The same things were measured in two ways. Each way mixes the same 9 hidden numbers, adds some noise and spreads widely along 5 directions of its own, which tell nothing about the thing.
Some things both ways: the first way, then the second way.
[ -9 -22 -14  11  -1  10  18   4  47 -39  18  33   1  14  30 -34 -33]
[ 20  -6  -6  -1  -2 -13 -26  -6 -15  -2 -22 -21 -17   0   7 -27   7  26]

[-17   6  33   6  12 -46  35   4  -4  19 -18 -21 -43 -28   2  31   0]
[ -7   8 -18  -5  -1   6 -27  -5 -40  15  13   3   4 -14  19  -2  -3   1]

[-14 -11  26  28   6 -23  40  17  21  13 -23  21 -45 -50  19  11   7]
[-12 -41  -8 -12  13  -8  -6  12 -30  13  11 -15  34 -28  15  17   5   8]

[-12  -5  18  13   1  -4  29  11  20  -5  -9  12 -29 -11  14  -3  -7]
[-15 -40 -12 -25 -18  10  20  21  -9  -3  -6  -9  15 -20   2  23   7   7]

[  1  11   9  -2 -12  17  -4   2  12  -1 -15  -3   4  -3  -5 -11   1]
[-10   6 -13 -15  -4  -4   9  -6 -26  -8  16 -30  13   4  -2  -1   5  20]

[ 17 -10  -6  -7  34 -18   9  -1 -13   5 -14   8  -1 -29 -12   0   6]
[ 10 -15   7   6   5   4 -26   6 -35  17   0  19  39 -26  18 -12   2  -4]

[ 44   8 -34 -16   8  17 -23  -9 -11 -11   5  26  54  -6 -26 -35   4]
[  3 -48 -39 -17  -5 -23 -13  19 -10  18 -24  -1   4 -36   6   2  21  32]

[  4 -25  22  15  31 -39  28 -18   1  11   0   4 -13 -42 -10   2   8]
[-15   5  11  -9 -11 -10 -18   9  23  13  30  41  11 -25   1   5   1 -21]

[ -6   5   3   0   3 -40   6   0   5  17 -12  22  37 -35 -15 -36 -23]
[-14 -21 -12 -10 -44  -8  16   7   0  12   0  21 -15 -44   7   2   4  -4]

[ -4  21 -25  -8 -15  25 -36 -19  18 -34 -10  25  37  28  -2 -23  -2]
[  3   1  28  -3 -24 -27   8  -9   1 -14  17  14 -22 -14   4  -1 -12 -30]

[ 19  21 -19 -14   2  -1 -29   0 -20  27  -1  10  46   9 -20  -8  21]
[  9 -14  11   2 -26 -25 -11  -1  45  14  -1  12 -14 -18  -1 -10  -9  -9]

[ 10  26  -9 -11  10 -29  15  -2 -24  -6   3  19  15  -7 -15 -11 -12]
[-15 -19  -5   5 -17  24  33   6   0   1   3 -13  -9  14  -6 -30   1  16]

[-29  -8   8   0 -16  20  -7  -4  52 -22  -8 -20 -18  19  25   0 -10]
[  4  12 -26   9 -45 -28   4 -20  19 -12  11  -9 -40  19  11  -6  25   8]

[  0  -7  25  -5  -4   8 -13 -11  20   9 -22 -22 -17   4  13  27  43]
[-10 -54   3  -8 -26 -16  19  19  51  11  11  22   8 -16  -8  20  -4 -23]

[ -6  -5 -36  13   2  28  -3  -8  39 -45  11  15   3  33  12 -21 -17]
[  6 -17  -7  -8 -32  -4  34   1  27  -8   2 -18 -14  33  -2   1  11   0]

[-11 -14  13   2  -5   7  18  12  39 -22 -13   1 -24  13  27  -3 -13]
[ 20   5   4   7 -31   8  22  -7  -7  15  -3  -2   4  11   8 -39   5   6]

[-19 -47  47  -8  26 -25  19 -16  26   6 -14 -15 -14 -24  19  -1  14]
[ -6 -13  -7  15 -22   9   6  15  24  19 -12  30  -2 -18  12 -28  12  18]

[ -5  -7  16   7 -26  11  23  18  31 -27  -1  27 -17   3  44   6  -3]
[ 13 -21  17   9  -5  -8  28   3  19  -2  -5 -14  -5  23  -1 -32   0  11]

[  6   8  12   6 -29   4   3  24  -5  15   0  -8  -5  -3  -1  24 -21]
[  5 -11  33  23  -8  38  -3   4  10  26  10  17  34   4  -8 -54 -11  -6]

[-13   6  28  -3 -22  23 -18  -2  16   3 -21 -20 -19  25  17  36  28]
[ 14  12  13  -8   5 -11 -22  -1 -11   6  -2   8   4  -8  15  -8 -15  -6]

[ 29  42  -7 -12  -8  49 -11  15 -48   3   1   3  -7  34 -17  25  30]
[ 12  21   0 -27  -5  -6   4  10   8 -10 -15  -8  13  12  15  17   5  15]

[  3 -20 -20  12   6  42 -17 -30  35 -42  15   0  19  20 -14 -33 -16]
[-25 -47 -15   1 -19  14  -9  25  21  29  -3  25  14 -42   0  -6   8  11]

[ 13  20  -9  -7  -6  35 -27 -21   8 -32 -15  13  -7  26   4  13  33]
[  2 -24  -9  -3   5 -17   0   8 -12   6  -5  -5  -8  -3  15  -9  12  15]

[ 30  29 -32  -4 -14  25 -20   6  -7 -14  11  42  43  28 -17 -32 -17]
[ 26  46  11 -30 -15 -26 -10 -16 -13 -23  -3 -18 -20  13  -3 -10   5   9]

Other things, the second way, with their names:
Q702: [  1  19   4  -4  -8  -5 -27  -4 -20  20  16  19  14 -23  25  -3   0  -8]
Q945: [  2  -5   2  -8  -4  -5  14   6  -7  22  -2   5 -11  -8  24 -13 -12  -2]
Q976: [  3 -23  14  -1 -35  -8  -7  15  40  22   2  42  25 -34   8   8   5 -22]
Q255: [ 10   5 -34  -5  39  -6 -24 -10 -49   2   5 -54  14  41  21  -4   0  37]
Q881: [  9  15   8 -26  23  20  23  15 -29   2 -12 -26  41  19  -2 -28   0  40]
Q301: [ -3  13  31  21  -7 -17  -9 -16  13   4  32  11   4  -4   9 -20 -15 -19]
Q659: [-11 -36 -15  32 -21 -15  14   7  42  31  -6  11 -11 -18  24 -28  14  23]
Q727: [ -2 -19  -4  16  -6  13  15  11   5  12   3   8  19  12   7 -24  11  12]
Q202: [-22 -44  16  13 -48  18  52  16  64  17  20  18  10   0 -12 -18  12  -9]
Q648: [ -7 -38  15   4 -34 -11  34  19  62  15   7  32  -1 -10   7   9  -1 -25]
Q114: [ 12  22   1   7 -26 -34   8  -6  68 -17  -2   2 -29  31  -3 -19  24  20]
Q246: [ -2 -15 -13  -3 -19  14   9  10  30   4  -8 -11  10  12 -14 -18  11  29]
Q102: [ -3  -9  28  43 -31   7   2  -3  25  33  32  57  11 -17   4 -52  -2 -28]
Q190: [ 12   4  23 -21   5  15  -7   8  -6 -12  -9 -19  29   8  -6  -6  -9   9]
Q273: [ 11  26  25 -22 -18   2   4  -8  18 -12  20 -10   4  28 -11   4 -16 -21]
Q376: [-16 -24 -20 -32  47 -39 -36  26 -43   4  -8   1  26 -53  46  62 -10   9]
Q194: [ -5  11  -6 -27 -41  -6   5   5  -5 -17  23  31   4  -3   5  38  23 -30]
Q671: [ 14  16   2 -25   6   7  -6   8 -16   0  -2  -3  22  18  10   6  -2   3]
Q887: [  1   0  -7   4 -17  -3  22  -3   5  -2  10 -11   9  20  10  -7  10  11]
Q105: [-12 -32 -21 -16  30 -10 -16  22 -22  18 -18 -21  15 -28  39  27 -12  24]
Q281: [ -5 -20   7  21 -17  25  12   6   0  24  13  16  19  -1   3 -41   4   3]
Q874: [  2 -17  -7   9 -22   0   7  -2  -4  -5   8  -1   1   9  -4 -16  12   2]
Q835: [ 11   8  -2  -8  -5 -13  -7  -2  31   6  -9 -15 -21  15  -3 -24  -4  20]
Q900: [-12 -18  -8   0  -3 -11 -29 -11  -1  -2  36 -19  10   3 -13   0   8   0]
Q78: [ 20  46   6 -29   0  -6 -22 -13 -22 -19   7 -22   9  22  -3   0  -1   8]
Q533: [ -7 -11  12  -4  26   3 -57   2 -30  -1  11  -2  19 -23   9   9 -14  -7]
Q568: [  2   7   1  -9   4  -4  -4   4  -5  -3  10   1   8  12   1 -10   7  10]
Q134: [  1 -10 -18 -20  -8 -16   9   8   8  -9  -9 -12   6   1   5  20   2  13]
Q789: [ -3   9 -19  -4  -3   7   3  -7 -19 -12  13 -23   1  33   1  -7   8  16]
Q433: [ -2 -19 -14  11  -7  -4  -7   2   5   8  -7  -8   1  -6  24   0  -2  13]
Q29: [  5  11  -1 -34 -21  -5   0   1  -3 -26  -1 -12   0   7  -6  24   1  -4]
Q541: [  2  -4  -1 -17 -14  -2 -40   0 -20  -3  -5   2  18 -37  -1   7   1   3]
Q522: [  4  -5   5  47   0   4 -31 -13  13   3  -1  -9  -7  14  18 -39  -2  16]
Q393: [  2 -15  14 -18 -25 -13 -35  -4  -9 -18   7   7   5 -33   6  45 -22 -43]
Q577: [  8  27  12  -2 -28  -3   9  -8  17  -2  10   5   2  15  12  -4   1  -9]
Q776: [ -6  -8 -21   2  -5  -2  11  16  20  23  13  16  34   8  23  10  14  10]
Q858: [ -1  -2  30 -23 -10  20   1   2 -51 -23   5  -7  30 -22 -18 -10  -2  -4]
Q288: [ -8 -24 -35   5  -6 -14 -15  18  12  27 -18  24 -19 -29  27  -5  12  23]
Q185: [  2  60 -12 -26  11   3 -35 -18 -73 -10   7 -32  14  -3  12 -18  17  41]
Q400: [ -3   6  30  -5 -20   8 -13  -1  18  -4  15  15  19 -10  -3   5 -18 -28]
Q454: [-17 -26  -8   1  24   5 -27   9 -32  -3   4  -9  23 -18  10   8 -13   9]
Q919: [ 12  15   9   4  26  -1 -21 -11 -30  14   5 -32  20   8  12 -38 -11  26]

Some of these things the first way, each followed by its name:
[-11 -45  25   8  58 -24  29 -13  24   7  -8   9 -36  -3  17  -7  25] => Q190
[ 21  -8   9 -20   1  15  -5   0  -7   2  12   9  19   3   7  -3  21] => Q114
[ 11  19   6  11 -32  14  17  36  -7  11  10   9  -8   4   0  10 -27] => Q78
[-10 -35  31   2 -14  24   2   4  43   1   1 -30  -9  10  20  -1  -4] => Q246
[ 11 -21  -8   2  36  33  20 -17  -1 -34   3 -18 -25   0  -5   8  25] => Q776
[-14 -20  -2   4  46 -17   8 -17   7   9  -3  -6  -8   4  -8 -10   9] => Q400
[ -4   4 -40  -7  18  33  32   3  -3 -63  38  15 -15  29  14 -14 -30] => Q522
[ -3  20 -19  16 -13  11 -12   8 -35  19  -9  33  48 -46 -26  -7  10] => Q376
[ -4 -30  64  -2  -4   8  -6  -3  25  25 -37 -16 -20  -8  17  21  45] => Q881
[ 11  35 -16  -7 -22  20  17  19 -38 -20  18   9  12  -8 -14   2 -24] => Q454
[-10 -17 -18  29  20 -11  23  -3  16 -14   5  23   0 -22  -9 -24 -30] => Q702
[ 26  30 -13 -14  24  19  14  -1 -24 -23   9   6 -22  39 -13   0  12] => Q29
[-20 -17   2   6 -11  18  -4   4  32  -6 -11 -10   9  -8  10  -7 -10] => Q887
[-28 -44  -1   6  66 -34  23 -34  36 -11 -15 -19 -34 -16  17   3  32] => Q255
[ -6  34 -33  14  -3  46   2   0 -18 -32   7  25  -3  24  -6   2  16] => Q105
[ -5  13  -4  -3   1  32 -15  -3   0  -5 -10 -12 -10  31  -5  12  15] => Q577
[ 23  15 -15   8 -21  47  -8  23 -10  -3   7   8   4  12 -10   6  -9] => Q976
[-12 -21  36  -4  19 -23   4 -13  22  11 -31 -24 -33 -16  10  23  21] => Q281
[ -8   2  21  -4  19  -6  37  -3   2 -19  -6   3 -45  -4  20  12  20] => Q301
[ -7 -14 -20  19  -4  -9 -48 -15  34  36 -12 -12  41 -28 -26 -15  -9] => Q900
[-11 -10   1  12 -12 -21  34  17  14  -8  12   3   0 -28   8  -9 -46] => Q789
